There are 3 ways to turn a row about zero (a turn may also mirror it). The second row of each pair is the first, turned, with some noise. The first 27 pairs use one turn. New pairs use 2 turns, one after the other, and a turn may come again.
Some pairs, each with its turns in order after it:
[-3.50  4.21 -1.85  1.42 -1.05 -1.52  0.12 -1.26]
[-3.47  0.11 -2.35  3.04  3.05 -0.62  1.86 -0.29]	J499

[ 3.44  2.70  0.89 -1.49 -2.05 -3.15 -0.94  1.31]
[-1.40  3.08  2.22 -1.61 -0.64 -2.36 -0.38  3.65]	J97

[ 3.51  3.49 -2.83 -3.11  1.30  0.39 -1.75  0.71]
[ 0.43  3.04  0.89  1.04 -2.69  0.62  2.00 -4.99]	J830

[ 1.58  1.54  2.33 -0.89 -1.50  2.36  1.67  0.47]
[ 0.81 -1.74  2.00 -1.11  2.57 -0.75 -1.41  0.16]	J499

[-4.14  3.52 -2.44  0.42  4.99 -0.10 -1.18  1.49]
[-4.58 -3.88 -1.40  1.26  1.63  1.65 -4.64 -0.27]	J97

[-3.44  1.40 -1.89 -2.27  1.01  0.91 -1.53 -2.86]
[-3.07  1.57 -2.38  2.44 -0.32 -1.18 -3.13 -0.69]	J499

[ 1.32 -1.78  1.04  1.78  1.89 -1.30  0.82  0.39]
[-0.08 -1.47  1.05 -0.51  1.40 -2.06  2.07 -0.42]	J97

[1.59 1.72 1.40 2.40 0.01 2.54 0.42 0.49]
[-0.80  1.79 -0.96  1.87 -1.19 -2.61 -0.34 -1.98]	J97

[-3.12  3.86  2.91 -1.81  2.23 -1.93 -0.86 -1.33]
[-3.05 -4.62  0.57  3.08 -2.23  0.23 -0.54 -1.46]	J830

[ 0.27 -1.69  3.02 -3.99 -3.92  1.45 -0.84 -1.53]
[ 1.23  4.96  0.98 -0.88 -1.51  3.49  2.98 -0.23]	J97

[-0.21  1.42  0.21  4.63  0.27 -0.22  2.84  0.28]
[-1.06  0.02  0.40 -0.76  3.07  3.67  3.05 -0.64]	J499

[-1.94  0.50  0.36 -1.89  2.81 -0.27 -1.42 -2.62]
[-0.93 -3.19 -0.94  0.25 -1.55 -0.81 -2.10 -2.74]	J830

[-1.43 -0.55 -0.43  4.57  0.20 -2.00 -1.89  5.17]
[ 3.28  1.71 -0.97  2.30  0.21  2.06  4.97  3.46]	J499

[ 2.04  2.60 -3.27  0.54 -1.28 -2.83  0.17 -0.11]
[-1.98  1.82  1.51 -0.37  0.90 -0.86  3.97 -2.03]	J830

[ 3.96 -1.43  1.49 -2.09  3.29 -3.58 -0.89 -1.58]
[-1.86 -0.61 -0.16 -4.17 -4.23  2.64  0.18 -1.97]	J830

[-0.96 -4.15  1.32 -1.75  0.97  3.56  1.55 -3.58]
[ 2.05 -1.47 -1.29  1.87 -1.47  3.73  4.49 -2.48]	J97

[ 1.05 -1.58  1.15 -2.02 -2.02  1.81  2.60 -1.77]
[-0.08 -0.10  1.76 -3.57  0.76 -1.93 -1.89 -1.26]	J499

[ 0.97  4.04 -1.65 -0.61  1.49 -1.85 -2.79 -3.59]
[-0.77 -2.32  1.23  0.04 -0.74 -0.46  2.71 -5.56]	J830

[-0.77 -0.42  1.22 -0.08  0.35  1.68  4.05 -3.05]
[ 1.13 -1.41  0.74 -1.03 -2.12 -3.14 -1.10  2.50]	J830

[ 3.30 -3.04  1.23 -0.73 -5.98  0.30 -2.49  1.86]
[ 3.49  1.66 -3.83 -1.14  1.30  3.17  4.36  2.17]	J830

[ 0.01  4.19  0.35  1.41  1.55 -1.41 -2.37  5.14]
[ 2.32 -2.03  0.61  5.63  1.22  1.54  1.96  2.77]	J499

[-0.79  2.48  0.77  2.41  3.82 -0.22 -0.56 -3.57]
[-2.62 -1.53 -3.48  3.69  1.79 -0.41  0.80  1.14]	J97

[ 2.22 -4.03 -1.61 -5.47 -0.08  0.61 -0.51 -0.26]
[ 1.36  2.96 -5.17 -2.04 -3.18 -0.15 -0.31 -1.15]	J830

[ 2.14  1.50 -8.01 -4.70  1.81 -0.71 -0.58 -0.07]
[-5.87 -1.83  2.02  2.89 -4.94 -1.93 -2.05  3.68]	J499

[-2.56  0.41 -1.64 -3.45 -2.60  3.21 -0.64 -4.04]
[ 1.68  1.38 -2.74  1.14 -3.13  5.53 -0.55  0.96]	J97

[-2.14 -0.15 -5.75  1.18  0.66 -1.12 -0.81 -2.99]
[ 2.85 -3.66 -2.47  1.22  0.82  2.09 -2.71  3.10]	J97

[ 1.84 -3.45  1.66  0.00  0.16 -2.26  2.35  0.23]
[ 1.77  0.29  2.26 -3.21 -2.60  0.27  2.05 -2.23]	J499

New pairs, each followed by its turns in order:
[-2.10 -0.28  2.64 -0.23 -0.26  0.94 -2.64 -0.24]
[ 3.06 -1.56  1.06  1.42  0.16 -0.40  0.13 -1.22]	J830 J97

[-4.86 -2.75 -2.79 -0.48  1.92  0.29  2.00 -0.45]
[-3.92 -0.98 -1.90  0.36  2.14  1.95 -0.54 -4.13]	J830 J830

[ 4.06  1.81  4.38  0.61 -1.70 -1.02 -0.34 -3.80]
[ 3.27 -2.98  1.68  1.15 -0.46  3.09  4.35  1.38]	J499 J97

[ 2.51  0.02 -0.31  0.22 -0.34 -0.53  1.75  2.91]
[ 1.07 -0.77 -0.08 -0.32 -0.48 -2.67  1.49 -2.31]	J97 J499

[ 1.01  2.27 -0.76 -2.36 -1.32 -0.49  4.25  1.45]
[-1.99  0.47 -0.61 -2.25  3.11  0.99  3.28 -1.67]	J499 J97

[ 1.76 -0.83  1.94  3.88  3.43 -1.48  0.33  3.09]
[ 1.23  1.04 -0.07  1.75 -4.21 -2.27  1.76 -3.03]	J499 J97

[-0.81 -0.52  1.46 -0.72 -2.74  1.75 -4.26 -0.20]
[ 2.59 -3.14  0.50  2.30 -1.76 -1.83  0.22 -0.70]	J830 J97

[-2.05  4.88 -2.59 -0.21 -0.32 -2.28  1.31 -1.37]
[ 1.39 -0.93  2.95 -1.51  0.28  2.37 -4.88 -0.60]	J97 J97

[-0.77  3.36 -0.22  3.18  1.45  1.74 -0.33  1.95]
[-1.39  1.58 -0.79  2.13  2.91 -1.66  1.97 -2.33]	J830 J97

[ 2.37  2.18 -1.80 -2.61  3.21  3.91 -3.65  0.08]
[ 2.36  3.33 -2.89  4.36 -0.68 -1.70  2.07  2.74]	J830 J97

[-1.34  1.56  0.09  1.16 -0.60 -2.75  2.26 -1.34]
[-1.76  3.16 -2.06  0.92 -0.05 -0.78 -0.93 -1.31]	J97 J830

[ 1.10  2.23 -2.96  0.10 -2.03 -3.15  0.00  3.41]
[ 0.50 -1.19 -0.62 -4.99  1.27 -2.44  0.87 -2.64]	J499 J97

[-3.11 -0.70 -1.98 -3.58  2.03 -3.10  4.59 -2.37]
[-1.51 -7.03  0.18  1.90  0.96 -3.26  1.81  0.96]	J499 J830

[-0.09  2.11 -0.35 -0.31 -1.16 -0.67 -1.55 -4.84]
[ 2.62 -2.91 -1.01 -0.18  1.70  2.87 -1.25  1.99]	J499 J97

[-0.21 -3.65  2.37  0.24 -5.71  2.14  0.01 -1.44]
[ 2.30  1.32  3.50 -0.04 -3.90 -2.41  3.96 -2.14]	J97 J830

[-0.88 -1.98 -1.47  2.04 -3.39  4.69 -1.12 -2.26]
[-2.11  3.20 -1.43  3.07 -1.55  0.60 -1.40 -4.19]	J499 J830

[ 4.16 -0.21  1.22 -2.85  0.31 -2.29  2.21 -2.58]
[ 0.67 -3.04 -4.86 -2.58 -0.90 -0.52  1.08  1.83]	J499 J830

[-0.88  1.25  2.97 -1.37  0.54  1.08 -2.23  3.59]
[ 0.65  0.89 -1.60 -2.08  2.29  2.32 -0.56  3.52]	J830 J499

[ 1.22 -1.12  5.83 -0.64  2.09  1.87  0.64  1.56]
[-0.17  1.51  2.17  4.72 -0.31 -1.36  3.91  0.67]	J499 J97

[-2.02  0.93 -0.58 -1.52 -0.94  0.76 -3.24 -0.24]
[ 0.38 -0.81  0.43  0.45  2.15 -1.29 -2.58  2.09]	J499 J97

[-4.48 -1.82  2.82 -2.97 -2.07 -0.16  1.61  3.04]
[-0.94  3.71  0.49  2.02  5.85  1.38 -1.31 -0.13]	J830 J830

[ 4.78  2.59 -1.92 -2.73 -1.55  3.26 -1.81  0.28]
[ 1.99 -0.18  5.56 -1.88  4.12  1.27 -0.68 -1.85]	J499 J97

[-1.44 -1.40 -2.01 -1.72  0.02  1.61 -1.61 -2.92]
[ 1.90 -1.51  0.59  1.00  0.05  0.32  0.59  4.13]	J830 J97

[ 0.62  0.85 -3.45  3.29  2.75  0.49 -0.52  2.56]
[-4.14  1.81 -1.59  3.44  1.90  0.77  0.96 -0.35]	J830 J97

[-4.37  7.49  2.34  0.64  0.66  2.50 -2.44 -3.51]
[ 2.98  2.04 -3.78 -6.30 -2.47  3.95  3.28 -3.00]	J830 J499

[-0.86 -1.03 -2.92  2.40  3.45 -2.17  1.09  1.25]
[-1.01  0.46 -3.46 -3.83 -0.24  2.13 -2.37  0.06]	J97 J830

[-2.18  2.39  1.18 -4.80  0.82  0.51 -3.47 -4.09]
[ 0.76 -0.83 -2.64 -5.24  4.04 -2.97  1.45 -0.17]	J830 J830

[ 2.68  1.58 -4.40  1.87 -4.45 -1.52 -1.59  1.29]
[ 3.53 -4.65 -0.96  2.71 -2.13 -1.76  2.33  2.09]	J97 J499

[-2.73  1.64  1.24  1.61 -1.02  4.90 -2.48 -0.02]
[-0.18  2.11  2.01  0.37  0.57  2.37 -2.72 -5.08]	J499 J830

[ 3.14  5.23 -0.18 -3.53 -0.72 -1.91  1.37 -4.92]
[ 4.05 -2.14 -1.40 -0.81  5.21  4.59  2.65  0.29]	J499 J97

[-2.40  0.93 -0.43  0.61  1.25  0.67 -2.12  2.53]
[ 0.96 -2.93 -0.66 -0.12  0.63  0.88 -1.77 -2.25]	J97 J830

[-1.07 -1.57 -2.22  0.80 -1.52 -1.08 -2.99 -2.71]
[ 2.23  2.52  2.63 -0.43 -0.41  2.88 -0.90 -1.65]	J97 J830

[-1.07  2.39  2.77 -1.83  1.03 -2.10 -5.44 -1.22]
[ 1.42  1.70  0.45  4.62  3.37  3.98 -1.53  0.05]	J97 J499

[ 1.81  0.74  0.47 -1.28  3.90 -0.95  3.12  0.20]
[ 1.67 -0.27 -1.53  0.04  3.07 -4.47  0.15 -0.76]	J830 J499

[-3.64  0.29  1.76  2.43 -1.23  4.34 -0.88  4.02]
[-0.28  2.47  5.24  1.29 -2.26  3.09 -1.78 -2.41]	J499 J830

